The rows come from 5 hidden closed curves, with some noise, and rows from the same curve form a group. Each curve winds through 6 dimensions. The rows are also pushed far along 4 directions, which tell nothing about the answers.
In the rows, zero is written as 128.
Known rows, each followed by its group:
[123 157 151 110 134 175 104 113  98 110 145 128 164 156 100 163  69 120
 153 141 172]
q741
[111 135 153 111 136 153 176 132 116  71 110 132 148 137  98 157  17  86
 153 109 160]
q800
[124 134 124 117 161 143 111 118  95 124 151 112 153 174 128 140 122 137
 151 163 154]
q741
[127 111  98 154 136 102 100 137 134 149 144 111 119 127 124  78 171 139
 121 132  98]
q800
[127 145 134  82 156 122 118 123 132 124 114 112 116 133 110 113 129 105
 116 131 125]
q569
[119 124 151 133 115 121 186 138 126 130 101 175 125 116 163 187 139 134
 127 120 139]
q569
[131 141 134  96 134 105 203 117 159 122  91 124 146 109 142 110  92 122
  89 107  97]
q431
[131 108  90 151 152 104  88 147 140 153 147 117  94 132 139 110 210 137
 124 154 135]
q569
[117 115 109 147 129 144 105 157 115 151 126 138 169 123 121 124  64 144
 194 117 178]
q741
[132 121  98 183 129 133  92 126 123 166 156 131 151 122 121 110 161 175
 145 127 128]
q649
[130 155 118  92 161 128 113 110 107 116 131  86 111 160 125 117 151  96
 112 187 132]
q741
[117 134 149 105 170 142  98 152  59 111 130 123 133 207  97 178 100 115
 181 174 177]
q649
[118 127 167 130  87 126 137 159  88 146 119 181 115 154 158 210 183 145
 136 151 134]
q741
[102 139 148 110 112 130 153 140 114 109 115 150 158 125 109 160  72 118
 136 107 123]
q431
[122  84 122 137 121 124 128 151 130 154 106 168 143 102 169 143 106 157
 192  95 169]
q569
[125 121 110 131 146 152 100  99 148 144 160 117 195 117 107  73  65 155
 150  83 138]
q741
[130 107 132 156 108 157 133 110 121 147 126 164 171 104 162 146  80 168
 190  98 168]
q800
[129 158 128  88 166 124 174 112 160  89 116 100 111 122 107 123 119  78
  71 131 123]
q569
[121 151 129 135 155 152 136 128 110 115 144 127 178 167 106 154  64 137
 147 145 170]
q649
[111 162 115 106 158 137  88 132  99 136 145 101 188 167  91 115  66 133
 152 157 149]
q431
[127 126 131 119 154 138 105 127  89  98 138 106  91 165 106 146 160 101
 142 161 137]
q741
[131 121 126 136 146 105 125 130  98 115 115 114  81 144 116 132 175 115
 129 154 103]
q431
[123 111 106 142 137  98 124 132 121 131 116 118 101 116 132 101 161 126
 133 133  98]
q431
[134 148 113 117 137 141 131 105 164 127 149 102 168 123 128  96  81 130
 105 126 141]
q800
[121 112 129 139  89 131  82 129 129 170 131 163 148  99 168 130 131 161
 171 115 145]
q431
[129 107 119 147 123 141  79 146 101 127 151 132  98 149 142 160 174 132
 164 162 168]
q741
[136 125 128 143 108 157 106 110 141 134 152 140 152 117 145 137 104 147
 147 121 162]
q800
[134 124 105 151 145 112 111 126 112 133 137 110  89 143 148 130 203 128
 123 179 126]
q649
[118 123 150 141 105 136 205 121 132 108 110 163 149 103 138 158  91 131
 127  87 120]
q741
[132 143 126  91 153 103 176 108 165 126  92 102 144 100 100  61  84 115
  85  80  70]
q431
[119 112 147 115 129 120 142 151 105 142 108 159 138 146 154 161 117 142
 161 129 149]
q649
[128 121 164 114  74 128 227 113 170 117  93 179 140  74 183 162  95 131
 100  73 114]
q800
[123 140  79 152 163 133  90 113 135 171 147 109 198 120 127  71  79 167
 164 133 160]
q569
[126 162 126 140 140 148  99 119 118 123 167 106 160 163  91 127 110 135
 112 152 133]
q800
[124 134  80 134 153 106  73 143 119 129 164  84 111 166 117 107 182 124
 111 194 123]
q431
[125 128 143 146 116 135 141 107 131 128 118 155 132 103 145 133 111 129
 142 106 130]
q649
[129 114 132 168  92 133  79 127  90 151 137 164 107 127 177 179 188 162
 174 165 154]
q569
[125 140 151 103 130 146 133 145 110 102 142 127 139 177 112 179 100 116
 125 151 159]
q800
[125 114 124 161 122  98 150 135 136 149 115 160  90 109 156 144 218 137
 106 128 108]
q569
[137 102  77 160 133 111  43 154 124 148 178  99 112 156 131 112 190 161
 144 174 140]
q569
[128  98  90 166 141 124  90 155 147 157 164 125 158 139 124 104 127 167
 151 119 153]
q649
[123 117 103 117 148 102 144 137 177 150 121 118 156  97 113  66 105 139
 104  77  99]
q569
[119 143 137 128 139 123 114 126 136 130 145 129 141 151 124 121 122 123
 111 141 132]
q649
[139 148 162 122 119 145 123 117 110 108 130 138 112 150 124 180 137 125
 122 149 137]
q431
[130 160 115 127 142 117  91 126 130 129 163  95 119 167  96 123 183 128
  74 176 105]
q569
[133 124  98 150 132 106 135 115 150 122 127 108 104  97 130  89 160 124
 101 123  90]
q569
[135 128 103 173  98 121  80 125 154 173 176 132 142 123 156 104 187 172
 108 145 120]
q800
[125 111  75 150 142 117 104 141 156 166 127 107 155  93 130  50 102 141
 152 105 134]
q741
[138 114 152 166 117 146 124 127  86 138 117 169 125 140 144 184 128 164
 187 129 156]
q431
[127  88 137 133  64 117 168 141 179 151 104 180 117  60 189 134 144 140
 122  69 120]
q741
[134 132 126 129 145 105 166 114 141 104 105 108  94 114 107 101 145 110
  88 113  75]
q431
[136 127 111 120 144 103 114 120 147 165 117 110 146 112 125  65 125 149
 123 108  94]
q431
[131 127 100 137 150 108 120 135 130 116 138  98 103 146 117 115 166 121
 106 160 114]
q431
[132 137 171 115 112 132 152 109  83 102 100 146  76 136 155 188 172 104
 131 162 121]
q800
[127 126 117 107 164 131 148 125 127 119 104 108 147 117  90  95  73 120
 146  90 123]
q649
[136  93 103 138  89 110 117 133 190 149 135 140 129  74 161  91 132 154
 116  79 110]
q569
[116 158 152 128 143 140 148 123  81 101 126 124 143 171  97 162  99 115
 130 157 128]
q800
[130 174 117 116 164 102 129 100 116 113 133  70  99 153  93  80 183  92
  56 184  60]
q800
[132 139 115 133 139 130 188 106 144 118 104 119 140  94 119 114 108 129
 111  99 109]
q649
[126 130 111 152 146 127  84 120 106 133 146 108 125 139 104  99 140 129
 145 144 120]
q800
[128 103 144 141 112 143 123 165  88 130 132 163 114 165 146 218 165 152
 169 152 173]
q649
[127 133 163 122 132 152 143 138  48  98 105 147  91 170 112 231 159 120
 168 161 152]
q649
[130 108 143 118 102 108 141 130 146 133 132 144  84 115 153 133 217 126
  85 119  82]
q741
[124  93 135 142 103 148 121 114 124 152 125 170 161  94 170 135 100 160
 194  87 157]
q741
[121 161 137 129 162 128 104 132  93 117 153 110 136 197  97 150 140 121
 111 188 136]
q649

New rows. What belongs after each?
[117 130 148 136 123 142 124 146  69 124 110 149 119 154 130 184 123 122
 181 158 158]
q741
[126 149  98 151 163 123 124 114 151 142 144 112 149 120 112  92 140 134
 101 134 127]
q569
[124 106 152 156  93 146 145 140 131 122 136 182 140 127 158 191 108 148
 155 111 173]
q649
[121 169 119 108 180 116 144 113 147 108 141  82 158 159  86  82  88 102
  75 148 108]
q649
[132 104  83 152 145 122  99 126 188 158 147 124 139  84 136  68 135 145
 126  88 143]
q569
[124 128  92 137 168 105 147 111 164 127 126  95 141 107 117  47 102 116
 105 109 102]
q649
[128 118  82 160 151 102 105 126 128 161 152 102 133 135 137  75 187 155
 122 152 102]
q741
[137 104 137 172 110 144 114 128  93 133 141 157 110 139 152 180 176 162
 167 139 148]
q800
[111 118 157 101 105 118 171 139 124 140  82 172 165 102 138 142  63 140
 155  74 118]
q431
[134 141 118 147 124 124 144  92 147 130 125 124 110  93 157 108 158 124
 103 137 111]
q649
[120 144 149 129 149 153 170 121 105 111 111 137 176 135  81 150  43 133
 153  93 140]
q649
[132 112  91 140 131 129 124 132 159 121 145 110 160 116 129 102  75 145
 141 110 147]
q569
[123 142 123 136 159 128 154 111 115 115 117 116 141 133 118 121  97 120
 136 136 131]
q649
[126 138 109 114 147 113 143 126 146  92 133  88 103 134 116  96 120  81
  90 151 116]
q800
[125 165 122  95 161 110 125 128 133  84 143  69  89 167  75  95 154  65
  48 172  84]
q800
[113 109 122 144 113 111 146 133 122 124 108 146 127  99 132 123 118 128
 149 101 108]
q431
[136 116 121 105 116 104 172 109 163 110  95 124  92  76 165 108 133 102
 103 111 104]
q569
[123 109 159 103  92 129 172 129 156 142  90 185 142  78 174 159  92 135
 145  71 144]
q569
[120 113 104 166 136 123  72 157 100 152 161 122 140 167 115 123 153 157
 161 153 140]
q800
[123 135 113 161  93 108 105 113 129 145 140 138 103 102 167 125 202 136
 109 160 100]
q431
[142 126 138 165 126 132 109 118  94 133 132 139 104 149 140 167 174 153
 148 158 138]
q431
[122 102 149 124  88 149 146 144 143 134 116 177 153  98 151 159  75 138
 167  75 164]
q741
[130 115 129 111 111 102 167 126 142 137  92 148 103  94 188 137 158 125
 118 128 118]
q569
[125 132  75 183 170 131  58 126 135 168 177 107 159 137 104  82 153 166
 146 143 153]
q569
[136 113 114 130 130  84 136 137 128 142 116 120  60 129 176 127 245 121
  96 175  98]
q649
[122 116 101 161 131 124  94 141 141 155 156 120 150 122 102  85 141 153
 127 106 113]
q741
[136 140 126 100 174 159  97 108 109 128 117 104 178 143 101 106  24 134
 189 120 175]
q431
[124 151 119 123 155 120 156 118 133 124 124 120 137 135 127 131 134 123
 104 147 129]
q569
[123 169 143 111 164 135 114 106  78  96 129  92 110 172  79 128 129  91
 118 175 110]
q800
[139 138 144 106 109 128 173  89 166 110 112 128 106  87 150 116 138 104
  79 109  95]
q800
[140 132 105 116 165 123  89 120 114 117 147  79  94 161 119 103 169 110
 121 181 131]
q800
[120 125 123 111 121 120 129 145 157 137 135 128 157 125 124 100  87 123
 112 108 124]
q800
[139 122 102 138 135 143  72 140 120 146 163 116 125 154 130 146 170 156
 148 161 168]
q649
[126 113 134 131 108 120 165 147 155 119 134 143 130 129 133 144 126 133
 103 107 116]
q800
[119 147 155  92 127 115 189 149 100  94  81 128  86 139 124 168 135  76
 104 155 116]
q741
[132 102 102 169 131 144  57 133 122 148 164 133 122 136 150 131 153 152
 180 149 179]
q649
[122 137 109 100 183 130 116 120 142 109 134  86 152 144  96  77  59 102
 132 126 146]
q649
[129 147 100 122 180 108 104 116 107 109 131  70 100 153  85  82 152 102
 110 169  96]
q431
[117 148 101 134 191 156 110 115 137 125 144 102 190 131  63  85  38 126
 152 102 167]
q569
[132 113 155 149 112 164  88 144  87  97 160 149 102 172 113 209 146 131
 166 152 178]
q800
[125 158 128 107 156 114 146 122 132 105 129  90 113 140  74  97 143  93
  70 133  76]
q741
[111 124 133 136 103 115 161 141 124 105 122 149 119 119 132 161 129 117
 118 124 111]
q431
[124 134 148 149 125 115 143 129 113 127 121 155  77 131 133 172 219 118
 101 146 109]
q569
[118  89 125 148 128 143 117 162 140 141 143 159 172 133 122 141  66 163
 184  82 177]
q649
[129 118  98 114 145 115 120 142 177 136 141 109 150 118 108  81 105 136
 104  96 123]
q569
[137 158 120 135 140 133 121 108 136 109 162  96 125 153 103 121 151 119
  76 162 111]
q800
[134 130  99 182 110 126  61 125 142 166 189 122 143 136 134 103 189 169
 110 152 123]
q800
[129 127 155 124 108 142 118 129  84  98 122 148  85 148 151 208 158 115
 156 168 152]
q569
[118 109 154 146  94 122 143 153 106  98 121 161  76 135 150 188 161 104
 136 143 136]
q800
[132 132 136 128 118 129 218 107 141 113  88 145 128  82 138 144 111 125
 109  89 104]
q649
[131  78 126 139  96 130 155 133 147 153 106 174 146  81 192 130 100 161
 180  79 154]
q800
[126 130 113 138 172 138  81 142 112 121 156 110 113 165  92 140 156 119
 136 159 165]
q569
[135  92  96 166 138 139  91 132 126 140 156 123 136 129 135 114 130 160
 173 121 159]
q800
[115 121 131 161 114 138 105 153  90 112 149 149 124 157 117 186 140 141
 158 151 150]
q431
[122 156 178 106 126 127 190 128 103  87 102 156  77 153 134 222 179  90
  86 162 125]
q569
[132 140 152 124 113 120 159 114  90 137  91 152  92 120 159 172 194 127
 125 154 107]
q649
[129 134 152 113 126 113 162 115 104  85  95 127  60 126 133 164 174  88
 108 147  97]
q569
[119  88 105 152 103 127 122 151 156 146 135 154 159 100 169 112  81 148
 171 100 165]
q800
[124 159 125 114 124 115 167 110 147 141 114 120 147 109 133 102 126 120
  82 129  92]
q741
[129 139 155  95 116 140 173 117 141 123 103 147 140 109 129 151  96 123
 115  97 125]
q649
[133 118  95 144 122 116  88 139 128 144 154 111 141 144 139 118 142 161
 138 156 133]
q569
[130 112 127 108 133 104 142 130 129 118 108 118  88 120 147 110 158 103
 117 136 107]
q800
[137 119 127 159  98 140 148 112 148 138 127 157 128  84 152 140 145 150
 127  96 126]
q649
[116 124 123 119 111 130 111 141 138 113 142 131 132 122 127 142 115 119
 131 125 139]
q431
[126 100 136 147  88 136 120 112 140 156 130 169 135  86 172 128 143 157
 153  89 130]
q741
[122 117 157 126 102 116 200 115 136 108  91 159  98  85 141 141 143 107
 103  84  81]
q741
[115 156 118 118 171 158 122 129  88 116 125 102 178 158  84 121  31 115
 177 145 175]
q741
[117  98  79 131 122  88 111 142 163 164 125 120 141  87 157  61 137 144
 136 106 106]
q431
[125 113 137 109 121 133  77 149  87 127 130 131 129 160 122 161 109 140
 183 143 151]
q569
[125 147 147  97 134 127 153 120  99 113 100 135 118 142 147 170 124 111
 136 161 141]
q569
[112 124 159  67 114 112 205 130 145  96  67 147 123  86 130 132  62  87
 114  70  97]
q431
[121 152 160 105 140 119 186 100 128 102  92 133 122 114 121 120 100  93
  98 111  92]
q649
